The same things were measured in two ways. Each way mixes the same 10 hidden numbers, adds some noise and spreads widely along 6 directions of its own, which tell nothing about the thing.
Some things both ways: the first way, then the second way.
[-10 -16  16  19   5  -1   6   1   0 -10  -7   4  -9   9  -9  -4 -12  -7]
[-19  13  17   0 -15  -2  -5 -10  -4 -28  -8  -9  -1  12   9  12   2  21
   8   8 -17]

[  7  -9  24 -11  -1   8 -10   8   0   6   5   3  -8  -1   9   4   1   1]
[ 13   0   9  10 -18  -6 -25   2 -10 -21  -3 -34  11   3  13  -2   1 -11
   2   2  -3]

[  2   0  25  15 -14 -20  -7   0  -4   6 -26  -2  -1   9  27  -5 -27   0]
[ 12  17 -11 -21  -1   5 -14   4 -25   4   5  -4  10 -27  -5   4   6 -10
 -17 -13  -9]

[ -7 -17   8  -3   0  14  -5   2   5   2  18  -8   7   5  -1  11   1   8]
[ 13  -2  -8 -14 -17   8  -5  -3 -20 -11  -8 -24   6   2  12   0   9   1
   5  -3 -17]

[  4   5   6  11   2  31 -15 -15 -18   8  -6  12 -28  14  -1   7   0 -14]
[ 14  -1 -21   6 -18   7  23   2  -5  -9 -10 -12   2   4  12   2   7 -23
 -29 -13 -19]

[ -7 -19  34  -1 -17 -11   7  -9   7   0  -2   0  -7 -25  -7 -14 -23 -21]
[ 26  -9 -12  -3  -8  -9  -4   2 -34   1 -12 -14  -4   7  16   9   0  -4
 -41 -18  -1]

[  8  21 -15 -29 -12 -29 -11  15  12   3  -5   4  -9   7   2  11  -2  -1]
[  3 -15 -18  -3 -33   0  -5  -1   5  -7 -11 -24  24  -1   1  -4   1 -21
  -6   8  -8]

[  2 -12   2   2   3  -4 -19   7 -13  -6  14 -22 -24   8 -14  -8  17  31]
[-36  35   5  -8 -11   2  28 -17  21   0  -1  23 -28  18  -3 -14  -4  -3
   7  -9   5]

[ -2 -15  24   8  -2  16   2  -1 -15   0 -12 -18 -16   0  -9  20  -3  -2]
[-38  -2  11 -19 -10  19  20   4  15   1   9  -5  18  -6  14  -6  -5   9
  16   4 -12]

[ -7  -6   1 -11   4  -8 -18   5 -14   1   4  -1  -4   1  27   7 -12  15]
[ 19 -11  -2  -2   9 -14 -15  -7 -22 -11   5  -9  -2  -6  15  -7  -1  -4
  21   4  24]

[ 10   1  26  -3  -8  28   1  -6 -18   9  -3  -4 -24 -13  -4  16  -8 -19]
[ -3  -5   8   1 -13  10 -12   8 -12 -24   3 -39  13 -11  19   5   4  -8
  -6   3 -31]

[ -8 -12  11   5 -10 -38   3   5  -1 -19  -7   2  12  -5   2 -12   8 -11]
[-14  18  -8 -17  15   9  24  -2  -8   9   2  31   2   1 -15  -8  13  -3
  -3 -15   7]

[  7 -22  31  30 -10  -6  -9   1  -3   7 -18   7 -11  12  20  -9   6  -9]
[ -9  41   7   6  -2  11  17  -2   3  -8  -2  14 -10  -1  -4  11   5 -10
 -26 -16 -18]

[ 23  10   7  -2 -27 -35   3 -22 -19  17 -35  -9   4  -6   7 -33 -14  -5]
[  4  13  11  -6   6   8  32   7  -4  -8 -15  22   0  -8  29   7  -2  -4
 -26  -5   4]

[ -4 -14  13   4 -15  -2  -5   8  -3  10  -5 -14  -2   5   7   6   0 -14]
[ -2 -12   4  -8  15   7 -10   3 -25  15   5  -1  13   6 -10  -5   3  -5
 -10 -18   1]

[-10 -12  36  -1 -18  26 -11  -6   2   5  -5 -30   6  -2   7  23   0 -13]
[ -5  23 -16 -15 -23   4   4  -9   1  15  11  -9  -1   5 -21  -1   4 -21
 -10 -17  -5]

[ -6  -2   3   8 -22 -15 -24   0 -11 -10  -3  -3 -33  -2 -15 -30   4 -10]
[-33 -15  13 -10  -2  19  -9 -12  -8  16  18 -11  34  -4 -25 -17   5 -18
   6 -11 -21]

[  0   5  27  -6 -10  -2   0  -5  15   8  11 -27   0 -23  27  19   8 -22]
[-22  14  30   2   7  -1 -18 -14 -17 -30   9 -22 -11  11  -4 -12  15 -16
  24   4 -12]

[  5 -17   6   8  -6  21 -15  -2 -12  -8   5  -2   0  -6  23   5  13  16]
[  9   3 -23 -10  -6   4  42   8  10 -10  -5   9  -2 -18  27   3  -2 -11
  -8  -2  -5]

[ -1  -2 -19 -36  -3 -29  -4   8  12   0  -1  13  12 -13  21   3   4 -10]
[  3  16  25  18   6  -6   1 -19 -11 -15  -1  15   0   9   1   7   1   1
   4  -4   9]

[ 17  -3  12  37  -7  49   2 -22 -39   9 -28 -19 -11   2  19  -7  -4  -3]
[-32  -3   7  17 -20  -7  27  -7  31 -37 -15   6  13  10  22  -8  -5   4
  18  26   6]

[  5  10  32 -17 -15   2 -11 -21 -17  -2 -13  10 -25 -10 -25   2 -11 -16]
[  9   8  19  12   9 -11  -3  13   1 -12   2  -8 -25  11  29  15 -18   2
 -14 -13   4]

[ -4 -12   3  -6 -25 -19  -1   4  -2   4  -9  14   8  -8  17  17 -11 -24]
[ 20 -37 -17   4  23  -4  11   8  -8   8 -13  17   3   1  14   9 -12   0
 -11  -1  21]

[ -8 -18  31  -2 -28   9  13 -33  -3  -7  15  10  17 -35 -20  -2  -6 -38]
[ 17 -16 -23   2   6   9  17  -3 -16  11 -16  10  -2  22   1  -8   9  -6
  -9 -16   7]

[ 13  15  21  -7 -13  16 -19  -7 -42   5   2  -1  -6  11  -6  -2 -13  13]
[  2  48   7 -18   2  22  -8  -7  -6  -3   0   9 -12 -31  -3   3   2 -13
   3  -4 -15]

[  7   6 -29 -18   4 -27 -18  25  -7  21 -11 -16  -5  40  10   5   6  24]
[ -6  -7   2 -14 -18  12 -13  -4 -12   3   4 -20  36  -1  -7 -14  10 -10
  13  -2  -2]

[ 14  -8 -13 -18 -17 -10  14  14  10   5  -2 -35  14 -22  13  20  24  -1]
[ -6 -26 -20  -2  -3  -9   8  19  -7 -11   5 -19  22  11   5 -13   9  -2
   0  -6   0]

[  4 -32  26   6 -20  -8   3   6  12   4   1 -12  15 -15  20   1   9  -7]
[-18  36  27  -8   6  20  17  -7   1 -10  -1  16  -8 -11   8  18  -2   5
  -8  -5 -24]

Other things, the second way, with their names:
J_3: [ 27   0 -40  -2 -27 -13  -7   1 -15 -12 -11 -22   2   4  -3   2   9 -13
 -18  -8 -10]
J_528: [ 12   0 -16 -10 -21   9   6 -24 -14   4 -19  -4  -9   3  11 -15   2 -21
  -4   0   4]
J_659: [ -7  22   5   7   0 -15 -16  -6 -11 -25 -12  -1 -18  20  -4  -7   5   2
  -1  -4  -1]
J_165: [-26  25  36  10   4   3 -27  -4 -15 -23  14 -18  14  10 -18 -20  19 -12
  14 -13 -18]
J_864: [  3  13  20 -12   9   1  15   7  -6 -18 -10   4 -14  -9  30  11  -6  -7
 -14  -2  -5]
J_17: [-16  13   2  -6  -9  20 -12  -5  -2   6   4   0  32 -11 -23 -23  11 -20
   7  -7  -9]
J_548: [  5  37 -21 -14  -8  21  19   0   5  14 -10  27   1 -19 -15   9   3 -22
 -31 -12  -7]
J_327: [  0  13  -1 -14  -7   3  23   9  11 -13 -16  11  -4 -12  25   8  -6  -8
 -14   5   0]
J_932: [  8 -12  -8 -19   9  -9   7  16  -8   6 -18  17   2  -7  18  -8 -10 -11
 -27  -7  24]
J_170: [-16  13  19  -8  -1  14  10  -6   0 -24 -20   7  -2 -19  18  10  -3  -9
 -15  12 -27]
J_540: [ 11   3  -6 -13  12  12  -3   7 -17  -6   0 -10  -7 -10   5   7   6  -6
   0  -6 -16]
J_840: [-15  18  11  29 -21 -15  -5 -24  19 -20  -3   2 -19  32   3 -10 -11   3
  23   3  13]
J_322: [  4 -24  -3   0 -11 -20 -12   1 -14 -21   1 -27  10   2  19   6  -5   8
   7   8   2]
J_923: [  6   3  -6  13  25 -33 -20  20 -15 -22   6  -1 -12  17 -11   4   4   6
  -6 -18   5]
J_55: [  1   9 -21   8 -19 -27 -18  -1  14  -8   1  -7  -8  15  -5 -21  -7 -11
  14  -1  27]
J_280: [ 11 -28 -21  -3 -13  18  -1   0 -16  -2 -18 -21  17  -4  14 -16   6 -17
  -9  -1 -18]
J_471: [ -8  19   3 -11   1   8  16   8   7   8  -3  17  -5  -4   5  -8  -5 -12
 -17 -18  -1]
J_570: [ -2   0  14  -4   1  -9  -1  -5  -6  -8 -12   1 -21   6  21  -3 -14 -10
 -13  -3   5]
J_877: [ -5 -18  -6  -6 -11  -2  -4   3  -1   0   3 -18  19   9  -5  -6   3 -14
   6   0   3]
J_342: [ 10 -17  -8 -18 -28  22  26  -1  -7  -5 -17 -13  38 -12  27  -8  11 -15
   0  10  -3]
J_476: [-35   6  12  -1 -27  12 -14 -14   9  -6   4 -14  33  -7 -17  -5   0 -11
   3   9 -20]
J_472: [ 14  -3  16 -17  12   6 -12  15 -31 -22  -8 -19  10 -15  28  -5   9  -3
  -2  -3 -10]
J_954: [  2  28 -31  -6  10  11  22   4   5   3   7  21  -5 -16 -14  -7   9 -16
  -2 -11   0]
J_833: [ 15   4  17  -5  -9 -14  -3  -3 -10  -1   1 -10 -11  15  26   8 -12   5
   2  -6  26]
J_178: [-22  11  15   3  -2  -3  -3 -18   8  -4  -3  16  -8   8  -1 -11 -10   1
  14   0   6]
J_344: [-15  17   1   4   4   5  13 -12  11  13   5  22 -14  10 -15 -16  -4 -24
  -2 -15  11]
J_272: [  5  -9   9   0   5 -16 -11   8 -26 -26   2 -22   3   3  18   5   3   4
  -6  -5  -8]
J_201: [  2   5   8  -8  10   6  -7   0 -20  -4   3   0   8 -18  -6   0   4 -22
 -22 -17 -24]
J_204: [ 17  -5 -12 -20  -7  18  25   9  -6  -6 -15  -8   1 -19  25  23  -1 -12
 -25   4 -21]
J_433: [-11  14  -7  -3   5  -1  23  -5  12   2  -9  28 -26  12   5  13 -13  14
  -3  -6   4]
J_452: [ -4  -7   6 -10   2  19  -5   5 -16  -4   4 -10  35  -8  -2 -11  15  -1
  14  -5 -12]
J_969: [ -6  21  -6 -11  -3   5  29   1  12   0 -21  30  -8  -5  13 -20  -1 -27
 -17   0  24]
J_265: [-10  -2   7 -10   3   0  36   0   0  -3 -17  25  -1   1  33  -4  -8   5
 -12   4  25]
J_412: [-21  17  14 -12   1  -4 -31   3 -12 -12  19 -14  21 -16  -8 -25   7  -4
  25  -3   1]
J_291: [ 10   6 -12 -11  33   1  -3  17 -16  12   2  19 -19 -11  -6   0  -4 -11
 -23 -28  -3]
J_642: [-13  26   8 -12   6  15 -17 -12 -10   9   6   6 -12  -9 -16   3  -4  -1
   3 -10 -12]
J_686: [ -4   7   3   1  18  11  11  -5  -3   0   3  19  -7 -13   0   7  -5  -3
  -7 -12 -20]
J_420: [  9   6  -5  -9   4   7  32  -1  -9   5 -25  24 -19   6  18  16  -5  -1
 -37  -9   2]
J_133: [ -9  -9  22  19   1 -19 -24 -13  -7  -5   4  -1   5  27  -6 -19  -6  -2
  14 -12  16]
J_582: [  4  -4   6  -4  -8 -11 -17   2  -9 -10  -2 -12  11   1   8   1  -3   4
   4   0   4]
J_97: [ -9   5 -11   9  11 -16 -10 -10   1   6   1  19 -22  21 -17 -22  -6  -9
   8 -15  21]
J_439: [-27  28  31 -22  16  12  20   2  -4 -13  -1  27   1 -20  10   1   1   0
  -9  -5 -12]
J_417: [  6  25  16  19   6 -14  -9  -7  -9 -25  -3   0 -31  14  10  23  -7  12
  -8  -7  -8]
J_876: [-29 -10  -3  19 -13 -17  11 -12  27 -14 -14  12 -15  23   5   0 -20   1
  -3  13   8]
J_223: [-14  -5  -3  -6 -18   7  19   4  19 -23 -10 -12  13  -2  21  -7   3  -8
  16  15 -11]
J_676: [-10 -14   6 -12 -17  -4  -9   4  15 -24 -19  -6  19 -20  34 -12 -17  -1
  21  31  11]
J_172: [  3  23  -1 -11  29   6   4   7  -4   5  -2  17 -44  -2   6 -14  -6 -16
  -6 -26  -7]
J_316: [-16   2 -21 -17  -3  18   7  -6  -3  31   0  19  24  -4 -30 -29   9 -30
 -10 -14  13]
J_378: [  4   5 -22   1   8   0  35  11   6  -7 -21  17 -29   7  17  11  -6 -11
 -38  -7  -4]
J_54: [ -5 -13  -9 -13 -10  14  -6  12   0  -5 -13 -12  24 -13  16 -20   0 -11
   1   5  -4]
J_883: [ -2 -23  16   6  28 -24 -14   6 -21 -23  -3  -5 -12  17  16   1  -4  12
   9   2  13]
J_273: [ -6  17   9 -12 -25  12  -1 -16  10   5  -7   0   6   0  13 -15  -6  -5
  21   6  17]
J_195: [  6  13   7 -15  26  -7  10   6 -17  -3  -9  26 -22   2  16  -5  -1   1
  -7 -12  21]
J_99: [-15  -1   0 -20 -11  14  21  12 -11  -1   6 -13  26  -6   7 -15  13 -14
 -17 -16 -21]
J_860: [-11 -19   5   4  11  -3 -16  19   2 -23   0 -18   5   3  14  -9  -4   4
  18   4 -11]

Some of these things the first way, each followed by its name:
[  5 -13  28  14  -9  16   2 -10   5   0 -10 -25  -2 -13  10  -8  10 -11]  J_99
[ -1 -13  12  19  -3  -7  -3  -3  -3   3 -14   6   4  17  17  -4  -1  -7]  J_452
[  9  -4  13   0 -10 -30  12 -10  -8  18 -31 -20   2  -9  21  -5 -23  -5]  J_265
[ 12  22  12   0   3  12 -13  -8  -4  14 -23 -11 -15  22  26  34 -19  16]  J_55
[ 13   4  14  -2 -26 -15  -3  -3 -24  -7   6   6 -21 -16 -29 -13   6 -13]  J_378
[-10  -9  46  32  -4  11  -7   0 -10 -15 -21  19 -34   5  -3 -12 -19 -31]  J_476
[  8   0  14   6 -24  -6   8  -4  10  10 -18 -12 -19 -21  15  26 -16 -21]  J_876
[  8 -30   8  21 -17  -3 -19  -4 -25  11   1 -18   9  12  10 -50  11  23]  J_342
[ 17  15   8   8  -8   7   1  -4  -1  14 -13  -6 -15   9  16  37  -2  -5]  J_860
[ -4 -14  -6   9  -3   4 -15  11 -17  -3  -4 -15 -14   8   6 -11  -4  17]  J_322
[ 15  15  12  -1 -20   0  -1  -2 -10   1  -1  -3 -10 -12   1 -11  -9 -12]  J_170
[ -1  -4   9   0  -1  -5 -33   8 -18  -2   7   8 -32  16  -2  -3  14   7]  J_344
[  6  -2  26   5 -16 -16  -7   9  -6   1 -16  17   3  13  11   6  -8 -13]  J_548
[ -4 -18   2  -2 -13  -8  -5   9  -4  -6   6  -3   0   4  -9  16   4   8]  J_433
[-10  -1   7 -14  -4   2 -16  15  -4 -11   6  -3  -8  10 -11  11  13 -11]  J_877
[  7 -12   7   7 -14  18   1  -1  -1   8  -3 -33   7 -12  21  -4   5   2]  J_272
[-16 -33  27 -13   6  17 -21   7  -6   3   7 -19   3   9   1   1   0  17]  J_833
[  3  -7   5   0  -8  40 -26 -11 -39  17  29 -24 -16   4 -10 -16  -7  24]  J_528
[  3   2  -1   0  -1  -2 -11  13  -3  23  -2  -8  -4  28  25  43  -1   3]  J_540
[  2  -4   4  -6  -9  15 -13   6 -11  -2  -1 -15   3   9  -1  -8   0  12]  J_582
[  0 -21  16  12   6  21 -19 -10 -13  -1   9   8 -26   3   0  -3   2  16]  J_840
[ 18  21   5 -13 -40   0  -6 -12 -11   6  -3 -18   5 -15   0   8  -2  -6]  J_291
[  0   8  -7  -2 -10 -16  -1   1   0   2  -7 -14  -4  -3  13   6  -5  -8]  J_883
[-11  -3  61  -6  -2  -6   2 -31   7  -3 -12  14   1 -13   0   9 -40 -16]  J_273
[ 17  -1  19  -8 -19  22  -6  -4  -3  12  -2 -28   7  -4   9  12  11   6]  J_471
[ 12  11   8 -12 -12 -15 -10   3 -12  -4  -9  -1  -2   6  -4 -11   0   8]  J_327
[  1   2  19 -12 -15   4   2 -13  13   0   0  -8  -1 -25  11  18 -15 -10]  J_178
